There are 3 ways to turn a row about zero (a turn may also mirror it). The second row of each pair is the first, turned, with some noise. The first 27 pairs use one turn. New pairs use 3 turns, one after the other, and a turn may come again.
In the rows, 128 means zero.
Known pairs, each followed by its turns in order:
[125 163  81  80 125 167 123  90]
[174 125 117 119  64 131  84 144] => (0)

[ 84 126 136 118  94 170 162 144]
[139 128 118 127 136 177  87  80] => (1)

[ 97 107  77 107 105 120  96 108]
[174 139 144 145 125 187 134 102] => (2)

[162 106 109 110 148 114  92  94]
[102 163 127 124 120  81 121 167] => (1)

[117 124  77 141  94 104 149 145]
[125 173 120 148 121 175 135 130] => (0)

[ 97 151  76  80  80  84 114 113]
[ 97 191 125 163 111 116 156  64] => (1)

[178  81 139  79 154 136 144  81]
[ 71 126 102 139 145  89  76 170] => (1)

[113 147 106 121 162 123 164  89]
[111 131 119  73 138 162 141 118] => (2)

[145 101 158 103 136 118  95  95]
[105 150  94 127 108 114 116 174] => (1)

[127 112 109 100 119 140 122  85]
[139 125 136 152  80 106 111 138] => (0)

[172 162 159 130 162 136  98  80]
[141 113 115  87  96  80 181 120] => (2)

[121  84 101  92 174  91  88 178]
[ 91 125 144 152 174 143  48 152] => (0)

[ 92 170 103 107  79 176 100  99]
[190 172 105 114 113 141  95  78] => (2)

[132 111  86 162 156  83 162  92]
[ 96  96 140  95 107 190 146 156] => (2)

[111 155 162 117 130 128 145 149]
[131 140 142  80 142 120 134 109] => (0)

[ 99 103 131  94 107 107 171 122]
[117 187 154 136 111 109 123 133] => (0)

[ 95 110 148 132 149 164 119  91]
[114 131 132  90 102 152  90 144] => (1)

[142 121 176 131  90 108 153 168]
[ 90 104 120 174 131  90  95 125] => (2)

[ 95 106 170 111  85 126 148 159]
[118 165 196 117 142 125 152 108] => (0)

[ 96 105 148 173 154 103 117  92]
[104 124 155 108  90 167 143 171] => (1)

[117 111 104 150  80 120 132 125]
[139 159 156 164 126 149 128 120] => (1)

[179 119  87 115 120  84  87 104]
[164  71 117 148 106 161 174 121] => (2)

[126 118 177 160  90 158 145 100]
[145 119 151 137 119  98 200  95] => (0)

[ 96 118 143  90 104 147 166 141]
[ 97 165 112 152 156 135 100  98] => (2)

[140 110 112 133  86  91 151 128]
[106 166 133 149 118 151 158 155] => (0)

[157 155 117 152 149 128 121 105]
[141 109 116  90 106 124 141 142] => (2)

[165 110  95 163 102 166 154 131]
[159 122 174 159 158 122  91 130] => (1)

New pairs, each followed by its turns in order:
[104 120 169 135 149 130  81 145]
[182 116  93 125 143  99 119 130] => (1) (0) (1)

[ 84 139  93 129 179 146 138 135]
[ 74  96 151 124  89 117 121 107] => (1) (2) (1)

[126 169 122 116 113  95 131 148]
[157 155 124 107 145 113 167 127] => (2) (2) (0)

[120 145 157 135 136 108 160 159]
[127 115 131 107 142  78 147 122] => (2) (2) (0)

[ 95 170  82 172 117 133 130 169]
[123 169  79 137  75 110 156 157] => (0) (1) (1)

[178 150 148 162 176 129 112 127]
[113  80  90 120 156 163 117 102] => (0) (0) (0)

[147 101 161 136 179 174 149 154]
[104 126 118  87 150  87 168  88] => (1) (1) (1)

[127 141 171 168 159  81 178 128]
[132  58 147 121  88 108 161 160] => (1) (0) (1)

[157 108 143 109 107 108 136 140]
[123 136 126  99 153 118 157 112] => (0) (0) (2)

[ 92 119 103 108 116 126 146  85]
[114 100 150 177  98 138 139 149] => (0) (2) (0)

[149 152  95 116 134 173  77 134]
[139 148 141 173 189 143  86 113] => (1) (0) (2)

[139 172  81 104 159 106 138 135]
[105 122  85  92  98 118 123 162] => (0) (1) (0)

[176 159 172 147 176 110 134 144]
[ 96 179 134  82 166 113 140 164] => (0) (2) (2)

[113 170 109 165 152 103  90 140]
[135 145 172 121  96 170 130 162] => (1) (1) (2)

[ 80 129 111 149  98 141 173 172]
[103 161 114 185 176  96 128 130] => (0) (0) (1)

[ 90 101 168 162 177 174 109 117]
[119 154 182 137 129 179 189 118] => (0) (0) (1)

[166  90 134 123 158 140 158 140]
[137 134 106 133 150 130  68 119] => (0) (0) (0)

[148 173  87 163 106 144 145 122]
[139 139 154 151 170 182 141 114] => (1) (1) (0)

[158  87 124 171 178  82 175 114]
[ 91  92  75  93 128  63 103 116] => (1) (0) (0)

[ 79  94 158 142 179 165 167  92]
[152 113 152  87 131 138 205  73] => (2) (2) (2)

[126  87 139 162 145 162  84 119]
[152 106 181 156 113 168 144 124] => (2) (2) (2)

[ 92 157  95 131 174 139 167 161]
[ 93  96 117  84 169 113 172 149] => (2) (2) (2)

[177 178 116 107 130  98 109 122]
[148 102 173 115 158 167 101 101] => (2) (2) (1)

[111 178  89 117 177 180 123 175]
[173 176 118 140 176 156 140 189] => (0) (0) (1)

[102 116  93 156 122 164  88 154]
[163 108 144 173 137  80 119 121] => (0) (1) (2)

[170  88 170 146 140 113 111 145]
[128 115 122 126 196 151 107 121] => (1) (2) (0)

[ 83 129 165  77 104 166 144 157]
[ 53 133 146 173 103 146 152 137] => (0) (2) (1)

[ 83  95 159 134 174  80 141 166]
[ 82 155 110  58  95 105 101 147] => (1) (1) (1)

